The first 6 rows are patterns. Each new row is the sum of 2 different patterns, raised or lowered, with some noise. Before adding, each is slid sideways (what falls off one end comes back at the other) and multiplied by a number that may be negative. Names go in the order of the patterns.
Known rows, each followed by the names of its patterns:
[ -6   6   1  35   1  -2  -2 -13  -4 -25  -3  -1  21  -5  -1   0  14  -5
  14  12  -4  18 -35   1 -15 -18   4  41   0   5 -12 -16   3  17  18   8
  16  -5  14  34   6  -9]	kadur
[ 41   1  24   7   1  -8   3  15  10  12  -9   2  -8   9  16   6 -22  16
   2 -11  -1  -2   2  -2  28  15  12   2  22  11   0  -3  -2   8 -38  -2
  -9   1  -1  -1 -11 -40]	fep
[  9  22   4  -1 -13  -3   1  11  34  -1  -3  -2  -3  10 -24  -1   9   5
   4   5  20   4   7   0  22  13   1  22 -41  -4   1  17  31 -14  -9   0
  -3  10   0   6  -1   3]	zemik
[ 11   0   1   5  40  -1 -35   0  27  -1  -6   0 -16  -7   2  13   8 -29
  -2 -27   2  -4  -6  41   1  -4  -7   0  -6  -7  -8   4  14  17  -2  -2
   7  41 -15  -4  19   0]	Dob
[ 10 -22  25  -8  24  -8  20  -7  24   7  20   0  -7   9   5  38   7  19
  -5   0  -5  -4  -3  34  -4  -1   2  -4   2   6  -7   3 -16   8  -9  -9
  -2   0   1  -1  -5  -3]	sene
[  0  -4 -18 -18  32  15   2   0  11  20 -12   8  -1  -3   1 -13   7  41
   0 -22   5  -9  -6   9 -20 -19   8  -5  -5   6  -4  14  -6   0 -41 -27
  16  -8  -6   5   5  -5]	duba

New rows, each followed by the names of its patterns:
[ 12  -6   9   8 -18 -14  -6 -15 -20 -28 -34 -16 -12  -9  -3  -1 -23  -4
  37  -3  19   3  19   1   6  16 -34  -1 -24 -20   0   3 -15 -15 -24  16
   5   8  18 -11 -49  -6]	kadur fep
[ 27  -2  21  22  12  39  33   1  -1  14   9  20   6  12  34  49  37  -4
  19  21   6  12  16  17   5  22  31 -30  32  17  11  -2 -24  37  16  18
  22   9  27   1 -17   6]	zemik duba
[ 28   6  28  37  18 -12  19  27  20  22  13  10  -7  14  16  29   2  21
   4  25  -3  16  44  17  29  11  15  22   9  31  20  37  39  25  22  28
  46  17  16  26  32  15]	Dob sene
[ 19  40   1 -11   7   2   7  22  36  26   3  12 -28  -8   9  -2  15  17
  21   4  20  13  -1  -4  67  39  12  27 -20  30  -2  41  34  -3   6   1
  17  64  12  -5  14   4]	zemik duba
[ 14  23   6 -17  -1  17  -6 -24   8  24 -15  -1  33  -9  43  17  -3  13
 -24  -8  12  -9   9   9  48  31 -12  -1  -9   2   0   1 -34  13  22  -3
 -26 -16   1   2 -16 -44]	Dob duba
[-24 -16  -6 -12 -34 -20  16  -5   2  -5  18  16 -13 -37  -2  20 -21   8
   0 -11   0  10  -4 -11  23  -4  -1 -25 -18   9  45  25 -16   2  -1  -9
  -7   2 -13 -15  17  16]	zemik duba
[  3  -6 -30   4   9 -17  -3 -28   1   2 -33  -5 -13  31  18 -29 -29  -4
  15 -13 -21  -8  -8  10  19 -31 -24 -23 -14  -1 -24  22 -20  -1   1 -42
   2 -10 -41  -7  23  -9]	Dob duba
[ 23  13 -12  32  -6  38   5  28 -10 -10  -2  16  -4  27  14  35  16 -22
   9  -3  23   4  21  16  18 -35  14  15  -1  64  17  17   8 -12  48  23
  22  39  12  21  19  23]	zemik sene
[-10 -38  13  -4  -3  -3  -5   3  -4 -13  -4   1 -42  16  -3  29  -4  15
 -14  -8  10  20   3  -4   0  26  33  -4  10  -9  -3 -19  -9  -4  27 -27
 -15  -2 -22  40   9  -8]	zemik sene
[-40 -18 -53 -44 -44 -44 -41  -1 -26 -48 -20 -42  -5 -15 -36 -44 -17 -29
 -26  12 -71 -19 -60 -37 -72 -48 -21 -47 -42 -34 -17 -34 -29 -41 -60 -53
  26 -31 -30 -20 -17  -3]	fep duba
[  2  12   0 -40  26 -25 -20 -11 -27   3  31  -3 -35  -7  25  -2 -11  18
  16   6  14  17  24  -2 -14  22  10  28  27   5   2 -45 -14  -1 -18  -3
   4  23   0  -7 -10  -3]	kadur Dob
[ -2  -4  31  24  -3  41  20   4   3   6  42  13  63  26  29  25   0  26
  14  13  12  33 -15  23   1  -2  -5  16   9 -28  17  33  38   3  14  -1
  14  28  16 -12   0  51]	fep Dob
[-11   1 -20 -13   0  14  -5 -11  -7 -15   5 -31  -5   7   6 -30  -1   4
   5   1 -15 -17  -1  -4   3 -37  15   6 -16  -2  -7  -5   2  -6 -42  17
   5   0 -40   1 -11   4]	Dob sene
[-33 -50 -82 -40   3 -37 -75 -23 -71 -52 -36 -24 -24 -68 -62 -21 -49 -18
 -44 -43 -47 -82 -37 -27 -41 -49 -50 -36 -37 -39 -36 -65 -42 -46 -55 -77
 -52 -38 -58 -41 -55 -43]	zemik Dob
[ 48  20  35  19 -26  13  48   2  -3  20  -5   2  28  28  39 -16  12 -42
  -3  28   7  56  21  16   5  20   5 -10  -5  46  42  33  12  25  38  48
   6  15  35  20  13  24]	Dob duba
[-16  -5   5   6  17  -2  18  18  -9   5 -39   3  -7 -19 -27  48   7 -10
 -11 -19   1  13  12 -24  12  19  16  10   6  -5  -1  18  10  29  -9 -11
  16 -12  15 -29   4   0]	kadur Dob
[ 19   9  35  48   8 -39   9  33  10  -7  12 -16 -13  13   5  49 -14  20
   3   8 -31   5  38  24  20  -1 -12 -19  -3 -20  19   7 -15   3  11  20
  33  -1 -25  27  12  21]	kadur Dob
[ 27  -9   3   8  15   5   5 -13  16  36  17  -9  -8   7  33  18   1  17
  -3  -2  -4 -19   4  32  17 -35   2  25  13 -12  11  -9  -6  16 -18   8
 -31 -14 -20  40  -3   0]	kadur Dob
[  8  17  -9  34 -10  18  -9  -5  23  -1  -6  36   2  -5  -2  -6   3  23
   6   5 -14  10  27 -22  -3  17  -1   6  -1   0  15  10  24 -25  28  17
  20  -9  24   2  17   4]	Dob sene
[-24 -12 -43 -11 -16 -22 -35  -1  -3 -16 -16 -44 -37 -42 -15 -13 -24 -16
 -12 -37  -4 -19  13  -9  -6 -17  -4 -14   8   8 -33  -9 -26  -9 -19 -12
  -9 -21 -27  -2 -29  -2]	fep sene
[ -9   2   3   8 -51  36   3   3  -3   8   3  24  10 -17   9  29  10 -22
  30  14  15  16   6   2 -10  -5  57   2  32   0   4   7 -27  -3  13  -5
  10   5   5   9   3  -6]	Dob sene
[-15   1   4  14  15   4   7 -43 -12  26  32  13  24  26  29 -29  16  12
   8  15   5   8  57  13   5  10  14  19  25  -8  -1  27  18  16   8  29
   0  14  -7 -17 -26  33]	sene duba
[-28   2 -27  -9 -18 -21  -6 -23  33  -7   0 -23 -12 -21 -12  16 -23 -24
 -32 -20 -18 -14 -13 -34 -20 -27 -12 -20 -19 -26 -32 -21  -4 -27 -18  -3
 -29  -1 -25   0 -37 -19]	fep sene
[ 16   7  -4  20  -2  -5  26  -6  -7 -13  -1  -2  10 -20  -4 -16  -7  27
  -7   2 -11 -22  10   8   1   7 -29  25 -10  15  -5  12 -21  22   9  34
  11   2   0 -21  33   9]	zemik sene
[-24 -43 -23 -23 -10 -26 -30 -16 -39  50 -25 -21 -24 -50   1  -5 -18  -9
   3 -22 -48 -19  -2 -24 -43 -23 -28 -11 -18 -10 -22 -74 -21 -32 -17 -20
 -38  36 -16 -29 -26 -23]	zemik Dob
[ -9  -8 -26 -46 -47 -28   5 -22 -19 -31 -35 -19 -60 -30 -48  -9 -30 -36
 -27 -27 -41 -53 -23 -16 -26 -37 -51 -11 -26 -54 -38 -41 -68 -36 -47 -71
 -35   6 -46 -91   5 -31]	fep Dob
[ 10   2   6   0  18  31   2   8 -18  23   8  13  24 -26   7   9  -2  34
  -5  -2  10   7  12  18  11  16   4  29  35  16  10  -4   6  12  20  35
  25 -13  15 -11  21 -25]	zemik sene
[  6 -15  11 -27 -14  -9 -18 -12   8 -28  -3  -3 -20   2 -14  -5 -45  -8
  20 -10 -17  12  10 -13 -10 -22 -19 -55  19  -1  -8  -2   3  -3 -53  38
 -12   8  -1 -21  -5  28]	fep duba
[  1 -34   0  28 -23 -25  -2   0   0   8  26  -1 -20 -14  21  -4   4  -7
  -4  -2 -53 -11   6 -11  29   5   6  -9 -26  -4  -9   2   5 -11 -40   6
   1 -25 -10 -28  -1  -1]	zemik Dob
[ -1 -36 -53 -22 -33 -39 -59 -36 -37 -35 -26 -40 -26 -29 -20 -58 -25 -32
 -43 -39 -34 -28 -28 -10 -26 -33 -44 -47 -20  -3  -1 -27 -24 -20 -45 -32
 -26 -24 -36 -18 -30 -20]	Dob duba
[ 16   6  13  23  34  15  34   8  19  25  -7  18  26  11  15   5  32  14
  16  11  32  21  11  28 -16  23   1  47  38  26   3  30   8  39  15  33
  14  13  28  34  43  15]	zemik sene
[-21  -8   6 -11 -28 -11   8 -37 -14 -17 -20 -15   0   6   3 -54 -10 -24
  -9  -9 -15  14  -2 -12  -4 -15  -9  -9 -21  -4   5   5  -6  -5  -6  34
 -36  -5  -6  -1 -11  -1]	Dob sene
[  4  -2 -11 -16  -2 -21 -16   5  -2   5 -20  41  21 -10 -10 -30  12   4
  -7  10  20   5 -18   5  -9 -10 -14 -21 -16  16   0 -10  -1 -33  11   2
   1 -33 -39  30 -10  -6]	zemik duba
[  6  13  -5  25  17  -1 -23  17  37  14 -23  14  11  40  46   1  11   3
  -4  35  13  37  12  25  29 -56  -4  15  17   2   2  26   7  -3   1 -10
  25  11 -27 -28  39  10]	Dob duba
[  2  31  25  45  18  15  48  -9  23  23  23  18  35  48  -4  19  -6   5
  29  31  16 -19  24  10  15  13  15   6   8   9  15   8  43  26  -1  20
  23  22  15  16   7  13]	fep Dob
[ -8 -16 -21 -17   4 -17 -19 -14 -23  -2  -9 -19 -60  -8 -19 -26 -28 -28
 -15 -12 -11 -39  12  13  -7 -30 -11  -6  -6  27 -34 -13 -33 -21  -2 -10
  -3 -23 -18 -19 -29 -17]	fep Dob
[ 15 -11 -16  -5 -25 -12   9 -25 -19 -36  -7 -25  -5 -19 -21 -22 -30 -26
 -37 -21 -38  10 -28  -6 -24   2 -32   6  -8 -10 -12 -53 -12 -27  -1 -11
  17 -24 -18 -30 -33 -21]	kadur sene
[-15 -33 -27 -29  24 -43 -40  -2  -2  -6 -15 -13 -64 -27 -21 -13 -18 -17
  10   1  -5 -35  30  -6   1 -28  -6 -19  -6  30 -67  21 -38  -7   8  -9
 -45 -24 -24  -6  11 -14]	kadur fep
[ -6 -33   2 -17  12 -18  13 -22  10   6 -23 -18 -11  17 -10  20 -21 -20
 -27 -30 -24  -9 -28 -26  -4 -26 -16 -12 -16 -17 -26  -9 -34 -13 -46 -18
 -26 -31 -19   7 -13 -30]	kadur sene
[43 32 51 10 47 28 42 30  7 36 33 36 47 39 32 33 33 26 36 61 48 34 34 45
 58 49 39 26 29 33 34 25 65 39 26 47 31 47 47 24 23 57]	zemik duba
[ 12  -5  18  49  10  22  22  -3  26 -23  25  22  -3  39 -22   5   1   0
  67  11  13   8  15  18  24  10  15  10  27  13  22  47  53  -3   9  29
  21   4  17  23  24  62]	zemik Dob
[ -5  27   5  19  30 -15 -23   9   4  16  18  20  -5  -2   2  12  15  -5
  -5 -24  11   8  13  27 -30  -2   6   7  16   7  36  10   8   0  26  12
   8 -14   6  -4   6  36]	kadur zemik
[-24 -17 -24  -6 -24  24 -22 -15 -28 -11  -7 -22 -17 -33  -5 -10  -8  -9
   2  21 -20 -35  11  -4  -2  -4 -10 -11  17 -11 -18 -13  12   0 -10 -12
 -14  -8  -6   0 -14 -20]	Dob sene
[ 13  -4  44  30  27  24  36  -6  21  14  11  23 -11  10  19  12  24  13
  19  -4  53  10  35  27  22  15  13  46   6  38 -12  26   0  22  11  13
 -19  25  23   3  14 -15]	fep sene
[ 19 -29   1  19  17  14   3  21   4  25  10  37  12  -2  29  -4  -8   5
  39  43  -6   1  11 -10  13   0  19  -7   7  20  33  20   4  27   6  16
  23  43   8  13  35 -18]	fep zemik
[-16 -28 -19  -2  -8  10 -24 -21 -24 -45 -12 -27   8  -9  17 -19  -6 -35
 -34 -19   7  11   9   0 -20   7  50 -24 -25   1  -5  -1  20 -13 -17  21
 -27 -47 -39   3 -13   3]	kadur Dob
[-72 -21   0 -24 -19 -16 -19   0  -4 -30  -8  -7 -27  -5 -58 -11 -23  17
  16 -49 -17 -20 -26 -14 -14 -17 -20  -7   2 -36 -31 -26 -33 -28 -36  -5
  -7 -25 -23 -27  -6 -24]	zemik duba
[-11 -30 -10   5   5 -12 -13 -15  -9  15 -24 -24 -23 -20 -55 -39 -29 -19
  -2 -28 -25 -55  31 -29   8  -8 -17 -11 -47  -9 -21 -31 -22  11 -24 -12
 -17 -33 -41  -1  -3 -26]	kadur fep
[-11   7   7 -24 -17  -7 -13  -4  13  -1 -16  -6 -24 -40 -30   7  25 -11
   0  -5  -9   0 -15 -29 -13  40  23  -5  -9  14  49 -28   2  17   0   9
 -20   3  32  28 -24 -28]	Dob duba
[-24   8   2  27  25   3   1  49  31   2  19  17   4   8  18  31  17  25
  10 -23  -3  14  38  -4 -13  15  -6  23 -16   4  26   7 -28   9  52   7
  21  13  20  39  24  24]	zemik duba
[ 33  17  33  19  54  34  26 -14  38  24  17   6  24   7   3  40  16  65
  19  52  43  18 -19  20  18   8  32  17  13   3   9   2  -1  34 -14  32
  30  27  13  19 -10  27]	kadur fep
[-22   3  10  32  -6   5 -14 -35   4   1  12  28  -9  13   6 -14  -7   7
 -12 -33   6  -8  -3 -14 -18   5 -26  43 -22 -16  -3 -37  10  11   1  -2
  -3  -1 -15 -11  23   0]	zemik duba
[  8 -12 -15 -12 -10  -4 -25  -3  21  -4 -17  -2  16 -10   8 -19 -12   5
   5  20 -23  -2  -7 -12  -4 -16 -25  -3 -15 -10   5  -1  -3  -6 -19 -17
   0  13   1   4  -1   5]	fep duba
[-36 -47 -28 -11  -4 -14 -46  11 -13 -39 -23 -19 -20 -36   7 -17  -7 -33
  -7  -9 -38  15 -18 -15 -70 -49 -21 -14 -22 -20 -32 -62  18 -20   4 -20
 -38 -33 -15   8  -4 -11]	fep zemik
[ -8  -1 -18 -28 -20 -11 -40   7  10  -8 -10  -3   4 -47 -13 -23 -23 -34
 -30  -3  26  -4 -40  25 -19 -10  -5 -33 -31   6  11 -54  -7 -36  -8 -16
  -5 -50 -56 -10 -30  -7]	fep duba
[42  8 38 35 34 43  7 36 13 59 40 36 66 46 41 33 38 29 38 -2 35 39 42 32
 32 31 36 53 33 69 43 42 28 34 48 74 44  2 32 51 40 36]	fep Dob
[  2 -11  -8 -11  -9   4 -39 -46  -5   3  -7 -21 -26 -16 -14  -7 -34  -3
   9 -11 -21   4  -7 -15 -10  -5 -12 -14  10   3  -9   5 -16   1 -18 -39
  -6  -3  -2  -9   6  -6]	zemik Dob
[  3 -12 -47  24 -19 -14  10  45   0  11  -8 -24  -7  55  36  15  24  14
  34  22  24  -2   0   9  -8  44  43  -1 -17  -7  -6 -29  16 -18   9   6
  -4  -1  26  -3  28  13]	kadur duba
[ 32  12  37  -1  55  34  24  18   6  14  27  32  21  28  41  32 -11  14
  18  42   1  14   8   4  29  30 -22   1  -3  21  -3 -16  23   5  10  11
   6  22  16 -46  38  22]	sene duba
[-17   6   7 -19  -5 -11 -25   3 -42  -6 -26  28  -7 -24 -19 -15 -29 -17
   0 -11 -13 -21  -5 -52 -23 -16  -7 -22 -23 -26 -20 -12  -9  -9  -3 -23
 -48 -16  15 -21   6  -1]	sene duba
[ 28  20 -16  20  46  42  30  42  24  44  57  29   1  15  35  25  33  37
  25   8  15  14   1  15  20  21  23  42  23  20  22  38  34  31  48  -5
  14   4  25  28  79  22]	kadur Dob
[ 15 -26 -26 -43 -56 -13  19 -25 -37 -26 -27 -38 -15 -47 -45 -32 -32 -26
  -7 -22 -12 -34 -47 -62 -48  -6 -27 -40   1 -20 -33 -28 -28 -42 -51  -1
 -16 -21 -40 -30  -3 -52]	zemik duba
[30 34 34 -4 30 13 31  6 32 58 13 25 14 25 17 38 26 36 37 56 32 23 28 63
 11 -5 45 19 33 22 25 21 38 50 -6 42 55 31 17 29 20 26]	fep Dob
[  8  29  -3  18  -6  18  22  46 -11 -10   8  21   5  -8   7 -14  24  20
  28  19   0  19 -19   8  -2   9  12   8  -2  -1   6  -1 -13 -37  47  24
  40   9   4   6  46   4]	fep Dob
[-18   5   9  -3 -16 -30  17   3  -1 -31  24  20 -16 -26  -7  27   4  14
 -26  -4  64  22 -32  11  20  -4  31  -2   8  -6  36  59  -5  40  11   7
   4 -31   5  16  26  23]	Dob duba
[ 51   8  27  26  15 -55   7  -2  27  25   9  -7 -35  33  -4  31   2 -25
  -2  21  25  15  14 -29   9   3  18  37  23  21  27  13 -15  15   8  14
  -1  34   7   7  15   4]	kadur fep
[ -1  13  20  26  15  -2  -6  19   8  12  15  13   5  39  22  33   7  36
  27  14  14   7  18  -7  15 -12  28 -14  17 -14 -11  21  21  13  17  -2
   7  16  13  15 -17   1]	fep sene
[ 18  23  12  17  10  15  16   9  12   3 -11   7  -3  -5  28 -24   8 -44
  41 -13  27 -15   1 -20   7  17   3  12 -32  -7 -21  14  17  18 -10  18
 -23   2   4   5   7   5]	fep sene
[ -5 -19   4  16  29  15  18 -12  17  16  14  13   9  31 -17   6 -15  16
   8   6 -14 -18  24  -5  25   1  38   1  22  31  12 -14   5   8  16  17
  17  -5 -23   8  -2   1]	kadur fep
[-49 -38 -62 -50 -51 -84 -51 -60 -54 -40 -70 -23 -55 -39 -73 -49 -59 -32
 -55 -72 -39 -58 -60 -49 -31 -48 -37 -56 -87 -59 -30 -61 -49 -58 -46 -52
 -43 -48 -48 -73 -58 -51]	Dob sene
[  7  24  20  26  30 -15   4  13  13   3   1   8  25  12  38  14  44   1
  -8  17  53  12  22  34   8  59  39  22  15  26   8  17   3  48  14  54
  42  -2  28  27  11  12]	sene duba
[  6  16  15   9  21  16 -17  24   8   7  19  32  33   3  15  -9  13  33
  14  -1  19  34  26   4   8  16   4  -2  21  21  26  13  23  19  -5   3
 -18  16  32  16  28  27]	Dob duba
[ -8   5 -15   4  -2  25  22  29   2  20  15  56   5   2  45 -18  20   1
  -6  13  75   8 -21   0  24   9  11  20  -2  10  11  34  41 -13   0 -15
  19   5  27  48  11   3]	kadur Dob
[ 16 -27 -14  -4   2  -1   5  -1  -9  -7  -6 -17 -18  20   2  -1 -14   9
   2   0  -1  -6 -11  28  11  18   0  20  27   3   7   2   4   5  -6  -1
  48 -13  -9  -4   5 -13]	sene duba
[  3  19  -4  14  -7  -5  -9  -9  16  30 -20  -5   2 -13  -5   4 -14 -13
  18   6   1   0  13  15  -8   0 -31 -15 -15  -4 -12   8   3  -6 -10 -38
  17 -17  34  17   4  -2]	fep duba
[-25  -2   1  -2  38  10 -11   0  -7 -13  -7 -10   7  15  11  -3   8  -5
  53 -18  16  19  12   6  21   5  17  47  -9 -28   8  57   2  12  -7 -18
 -11   1  10  33 -27   2]	Dob sene
[ -9   8   7   5  -4   5   4   9  23 -27  32  -4  31  12  31 -12  35  16
  10   4  -4  14   9  58  21  26   2  18   7   6   1  33   5 -18   7 -10
   5   9  -4  -1 -32  35]	fep sene
[ -1   8  -5   5  20   8  -1   5  12   2   2   0   3   5  22  15   4  25
   1  19  -8   3 -17  13 -47 -11 -20   4   9  -3 -10 -58  27  -9  24   7
   5   3   8 -14   8   9]	fep sene
[ 10  10 -11 -13  -6 -10  10  11  18  -4  -2  10  47  -4  -6   6  -1  10
   7  23   1  23  -1 -23  10   5  -5   0   1 -14  -2  13  10   7 -16  13
 -14  -2  15 -33  25   4]	zemik Dob
[-12 -12  -7  42  -8  -2 -16 -15   3  13  10   6  23 -23  34  19  24 -13
  13  -1  25  34  21  -3  -6  -1   3  14   4  14  11  -8  -3  -5  10  30
   8  13  -4  10 -26   5]	kadur sene
[  9  -5 -30 -20   6   7  28 -28 -33 -13  -8  26  -7   5 -20 -12 -15  -4
 -13  12 -30 -24 -14 -10  17  -6 -26 -14 -34  -1 -42 -25 -15 -10  -4 -12
   1 -20  -1 -42  27 -14]	zemik sene
